The rows come from 5 hidden closed curves, with some noise, and rows from the same curve form a group. Each curve winds through 8 dimensions. The rows are also pushed far along 4 directions, which tell nothing about the answers.
In the rows, 128 means zero.
Known rows, each followed by its group:
[ 82 194 117 150 166  79 118 122 111 121 101  96 121 119 130  85]
Q_202
[ 88  83 142 163 114 124 168 110 114 174 129 165 130 101 174 134]
Q_300
[ 64 171 119 136 150 117 177 106 116 167 101 122 118 105 144 119]
Q_904
[112 172 123  68 120 114 184  49 148 196 101 166 126 162 125 129]
Q_202
[154  88 139 157  72 140 144 117 142 101 168 134 132 130 135 166]
Q_823
[ 79 208 103 128 105 117 181 107 137 172  80  98 104 136 147 125]
Q_823
[157  71 139 169 140 131 106 138 131  68 131 108 147 122 101 160]
Q_497
[ 96 117 171 171 157  90 124 112 119 140 182 147 175  93 151  86]
Q_202
[122 134 108 102  85 144 156 132 148 160  95 111  90 140 125 164]
Q_202
[100 190 136 145 176  83  93 157 105 114 121  58 175 124 122  99]
Q_904
[111  79 152 201  73 101 133 127 104  90 167 114 139 115 169 142]
Q_202
[ 80 178 136 154 141  60 126 132 120 168 133 108 106  97 120  85]
Q_904
[199  74 127 139 152 160  81 143 133  89 153 129 182 151 108 161]
Q_904
[118 110 153 105  71 154 182  93 129 182 169 165 129 133 135 142]
Q_202
[166 144 117 107 138 139 133 133 120 149 136 165 160 139 140 145]
Q_202
[114 182 120  97 160  93 143  71 117 173 125 159 131 144 114  89]
Q_823
[147 121 148 139 132 126  93 141 119 112 180 149 138 122 116  91]
Q_300
[138  93 121 137 138 165 173  76 133 141 140 170 144 130 129 159]
Q_823
[127 169 114 101 163 104 135  80 123 177 108 149 140 155 113 105]
Q_497
[186 147  95 110 114 143 152  98 133 120 128 151  95 150  79 160]
Q_300
[111 130 123 143 115  95 124 124 123 154  98 111 125 142 154 120]
Q_497
[178 144 128 120 134 134  98 143  76 108 174 152 141 140  89 112]
Q_300
[ 92 123 124 131 107 161 143 134 157 107 104  82  98 119 146 124]
Q_823
[ 63 101 137 146 123 133 155 131 124 128 102 117 123 102 170 149]
Q_497
[148  58 125 194 120 129  82 166 178  84 121  66 112 119 109 157]
Q_904
[ 92 130 159 193 119 114 117 121 106 103 190  94 160 113 135  91]
Q_300
[ 78 119 118 156  80 108 191 104 152 158  78 106  62 105 140 148]
Q_300
[174  82 131 133 104 143 115 133 177  53 124 103 112 129 102 163]
Q_904
[178  78 123 114 140 157 152  46 151 100 161 189 144 156 102 159]
Q_300
[205 123 100 119 142 162 104 113 119  72 136 158 120 164  81 147]
Q_300
[ 84 169 113 135 112  68 129 150 127 182  82 100 112 125 173 125]
Q_497
[115 136 128 150 143 110  99 132 136  84 135  75 114 125  95 118]
Q_497
[135 201 105 103 182  82  87 126 136 121  86  86 126 150  86 103]
Q_904
[132 102 172 117 112 123  90 158 112 118 190 128 146 119 120  96]
Q_202
[181 103 139 122 130 151 114 132 141  81 168 149 107 113  71 128]
Q_904
[156 108 110 107 128 147 101 131 155  84 114 135 103 146 123 136]
Q_300
[159  69 112 131 100 187 179  96 190 158 122 153 119 133 142 174]
Q_497
[139 165  99  93 139 146 144 136 161 178  93 147  96 128 116 129]
Q_904
[146 173 113 106 148 134 129 118 138 185 136 146 106 132  93  89]
Q_497
[166 114 139 131 152 137 124 124 113 118 161 139 139 115  76 128]
Q_300
[110  94 150 124  85 138 160 100 156 136 166 160  95 108 140 121]
Q_202
[139  98 130 137 105 173 177  67 135 145 165 180 112 135 104 137]
Q_904
[165 174 109  75 162 128 111 137 123 124  98 138 162 159 116 146]
Q_497
[126  79 183 151  97 107 117 117  87 133 224 178 165 116 153  96]
Q_300
[136 105 112 157  86 152 114 157 140  49 112  71 104 135 123 180]
Q_823
[153  88 121 115  69 176 161 116 167 117 132 155  83 128 136 153]
Q_823
[194 185  89  65 157 105 118 105 123 166 112 187 119 165  96 128]
Q_823
[126 122 100 105 136 124 138  87 150 111  75 128  94 150 123 147]
Q_823
[ 72 113 171 152 135 143 131 131 111 133 169 100 173 105 149 101]
Q_202
[146 101 135 150 132 123 111 159  98 127 142 144 159 121 151 142]
Q_202
[131 112 138 143 154 134 128 139  93 144 149 159 155 114 123 133]
Q_823
[177 185 118  76 175 100  58 181 121 153 121 123 164 151 111 101]
Q_497
[151  74 169 123 120 136  98 143 126 122 187 150 176 127 147 115]
Q_497
[182 170 104 102 144 132 101 128 115  78 119 130 150 163 118 133]
Q_202
[ 96 140 141 135  74 125 183  95 105 144 156 157 104 116 150 126]
Q_904
[149 133 119 119 117 148 120 154 108 151 137 145 122 132 130 121]
Q_497
[134 112 152 181 134 103  87 191 119 114 146  86 155  98 127 115]
Q_300
[119  74 121 159 147 108  94 148 137 107  92 102 111 123 131 142]
Q_904
[136 142 112 149 120 111 101 158  91  99 120  93 132 141 132 136]
Q_300
[119 111 149 125  94 111 141 109 129 130 152 149 155 138 162 148]
Q_823
[ 68 167 148 138 166  66 104 122  91 147 125 102 156 124 140  76]
Q_823
[166 145 134 149 138 105 138 109 114 165 166 163 162 131 103 127]
Q_904
[142 201  94  73 130 146 151 122 150 154  93 129 141 155 147 144]
Q_202
[113 153 110 150 155 127  84 174 144 152 119  72 132 130 124 111]
Q_904
[141 160 146 118 157 120 154  94 102 174 178 167 149 116  82 101]
Q_300
[127 100 120 119  99 157 155 142 156 137  90 127 116 123 161 160]
Q_300
[113 167 124 129 143 114  87 161 147 120 118  63 110 126 107  89]
Q_497
[101 113 147 193  96 107 161 125 108 169 158 131 142  99 160 121]
Q_823
[115 131 119 134 147 146  90 191 148  95  77  52 123 118 139 120]
Q_823
[ 66 129 163 154  96 116 168 103 155 147 153 108 122  99 148 101]
Q_904
[ 56  48 158 174 110 136 173 101 168 140 118 114 127  89 186 134]
Q_823
[144  97 152 137 118 128 114 125 115 107 192 167 120 110 117 104]
Q_202
[ 58 112 136 135 145 104 136 116 116 118  98 121 109 108 150 128]
Q_497
[117  59 136 152 115 117  87 160 142  61  82  60 113 131 131 156]
Q_202
[108 157 108 145 113 117 167 120 139 199 105 140  86 114 129 117]
Q_497

New rows, each followed by its group:
[145  84 127 119  82 187 185  88 163 144 129 159 119 130 162 135]
Q_823
[155 177 126 117 198  75  87 131 112 136 137 155 161 126 112  89]
Q_202
[128 188 115  63 118 130 159  78 129 139 135 166 120 158 119 133]
Q_497
[ 95 114 144 205 150  83  81 154  91 108 163 107 130 102 130  86]
Q_300
[191 178 140  95 129 129 108 133  71 119 200 178 153 142  81 101]
Q_904
[141 123 139 151 129 132  67 198 113  55 131  61 168 129 148 129]
Q_202
[148  89 166 128 100 152 134  96 136 150 205 163 145 129 120  91]
Q_497
[151 114  94 135 150 146  98 154 155 116  89  88 139 150 129 164]
Q_904
[ 87 156 133 123 139 143 198  73 116 171 141 164 135 111 137 122]
Q_904
[121  97 142 176 111 130 144 123 131 175 156 125 154 117 156 122]
Q_497
[119 139  83 138 127 121 159  98 164 115  68 113  58 128 110 157]
Q_202
[170 153  77 112 107 147 122 165 153 140  61 102  92 156 128 158]
Q_497
[109 150 138 189 143 118 115 159  93 129 155  99 145 103 119 100]
Q_300
[114 146 105 122 134 106 133 101 143 133  90 117  87 137 119 114]
Q_823
[125 107 167 116 165 127 103 152  97 136 156 139 157 105 112  90]
Q_300
[ 95 181 140 125 155  78 106 144 108 207 140 118 161 126 155  69]
Q_497
[ 68 203 108 147 113 115 190 107 117 203  89 102 139 127 180 118]
Q_823
[100 128 159 143 137 103 118 156 147 134 130  71 135  95 122 105]
Q_300
[173 133 134  98 157 131  74 162 141  89 155 131 138 132  80 129]
Q_823
[ 99 100 175 160 114 118  96 151  72  78 185 114 168 120 134 116]
Q_823
[190 138 114 116 143 109  76 150 119 130 123 121 141 159 101 113]
Q_497
[ 52 169 134 162 143 116 161 122 122 200 148 131 125  88 159  83]
Q_300
[143  99 183 154 113 107 117 121 129  99 200 130 169 110 114 108]
Q_904
[ 72 186 133 147 148 104 121 155 122 177 131  86 108  98 120  67]
Q_497
[196 167  96  68 183 158  92 111 130 104 137 167 139 169  82 118]
Q_300
[131 102 127 107 138 161 147 119 132 114 121 159 132 124 132 162]
Q_497
[209 167 110 130 154 114 103 130 147 125 132 112 155 150  83 119]
Q_823
[ 87  84 166 175 121 115 108 149 115  82 132  62 158 110 147 116]
Q_300
[158 156  65 127 159 129 110 166 134 123  45 117  73 132 102 154]
Q_300
[117  82 122 128 109 142 122 138 155  61  88  84 112 129 155 168]
Q_904
[ 54 174 125 131 121 110 162  93 158 154 114  88  92 118 133 103]
Q_497
[ 93 159 101 108 139 108 167  66 145 187  76 139 106 150 139 122]
Q_497
[182  86  93 144 122 170 127 127 131  86 113 157  87 137  99 167]
Q_300
[196 145 130  89 144 154  93 125 142 125 175 143 144 152  72  97]
Q_497
[112  90 153 160  89 146 183  64 115 156 191 162 164 131 156 136]
Q_497
[141 105 137 119  86 124 162  85 136 142 125 152 143 153 142 160]
Q_202
[216 115  97 108 124 165  91 167 108  79 125 147  98 149  80 147]
Q_823
[184  92 132 113 133 129  79 140 126  61 134 137 136 150  92 151]
Q_823
[145 128 140 145 136 147  86 169 114  89 152  84 142 123 113  90]
Q_823
[136 174 114 135 153 112 128 141 140 207 120 118 151 130 133 106]
Q_497
[109 126 167 136 114 139 118 128 137 126 188 108 171 125 138  96]
Q_904
[152 137 119 137 181 115  74 172 117 100 113  77 167 134 105 139]
Q_202
[148 155 135 122 142 109 108 104 143 118 163 134 150 144 109 104]
Q_300
[ 59 111 138 180 119 105 162 105 133 141 134 115 100  94 136 128]
Q_823
[ 80  79 158 200  99 125 153 131 137 182 159 109 151  97 179 115]
Q_497
[188 129  77  81 170 152 136 109 145 132  77 185  95 147  92 166]
Q_202
[138  80 125 177  89 162 131 145 110 113 151 127 110 120 126 148]
Q_904
[134 169 139 134 162 108  91 149 109 179 165 128 137 119  93  59]
Q_497
[117 176 139 123 159  95  83 146 111 140 154 130 141 127 124  66]
Q_300
[119 191  95  98 136  85 162  76 171 212  92 148  93 144 120 118]
Q_497
[107  88 123 150  64 114 165 109 143 126 110 130  99 131 173 175]
Q_497
[ 86 104 164 183 103  89 149 130 110 144 146 105 117  89 127 110]
Q_300
[ 92 164 134 126 144  93 123 161 158 152  92  62 112 101 118 107]
Q_300
[108 174 128 151 108  82  96 168 107 153 119  79 152 142 158 110]
Q_904
[154 166 151  90 142 115 103 133  94 157 194 165 154 136  95  87]
Q_202
[128  85 121 142  94 151 137 143 118 136 122 144 101 124 152 143]
Q_497
[140 215  93 101 144 129 152  76 144 146 122 136 126 162 103 120]
Q_300
[170 129 101  97 146 128 123 134 148 108  55 108 108 145  90 161]
Q_300
[127 182  83 142 165 109  69 211 107  81  61  72  89 118 125 111]
Q_202
[ 95  97 140 127 125 107 153  80 137 118 119 151 114 124 133 141]
Q_497
[154 102 151 173 140 136 105 129  77 108 199 167 150 119 103  98]
Q_300
[144 141 131  84 149 150 150 112 112 166 140 178 120 123  96 113]
Q_300
[195 143  99 119 132 127  72 184 103 120 123 131 122 154 103 138]
Q_904
[131  90 105 180 110 146 150 121 159 101  92  81 114 125 143 169]
Q_823
[ 76 138 147 199 133  64 119 132 138 172 143  81 137 103 137  96]
Q_904
[125 149 148 114 156 110 109 131 117 195 166 147 172 129 141  78]
Q_497
[104 137 118 153  93 103 144 143 123 108 104 102  82 107 140 142]
Q_904
[137  73 145 142 127 134 131 120 141 112 161 161 125 111 114 153]
Q_823
[ 78 167 112 140  98 107 178  79 165 153  96  86 103 137 145 136]
Q_497
[ 41 103 159 153 107 104 141 121 155 142 115  73  97  98 141 108]
Q_202
[ 85  67 171 190  78 106 150 135 125  80 148 104 106  76 150 135]
Q_904
[147  98 132 138 147 110  98 142 125  88  92  95 134 133 109 141]
Q_300
[146  68 155 179 120 138 110 124 153 129 185 123 153 121 110 123]
Q_904
[153 104 173 128 109 155 126 122  92 134 235 175 183 124 135  95]
Q_823
[ 91 134 109 156 130 122 173  93 143 178 121 161  88 107 142 125]
Q_300
[125 176 117 115 161 110  94 184 138 114  64  40 127 123 100 121]
Q_300
[125 107 129 121  91 177 199  56 140 159 147 175 113 133 147 117]
Q_823
[176 118 112 107 141 185 147 118 151 136 149 176 131 130 107 148]
Q_300
[108 195 107 111 103  87 163  92 148 178 102 116 114 148 138 136]
Q_202
[186 150 104  87 144 139 118 129  98 157 129 184 125 155 103 127]
Q_497
[ 62 150 147 121 141  95 135 119 133 173 109 103 111 114 125  91]
Q_202
[125 105 114  97 126 133 138 145 167 134  69 119  70 114 120 145]
Q_300
[114 176 122  97 171  95 125 113 148 145  97 128 127 131 106 116]
Q_497
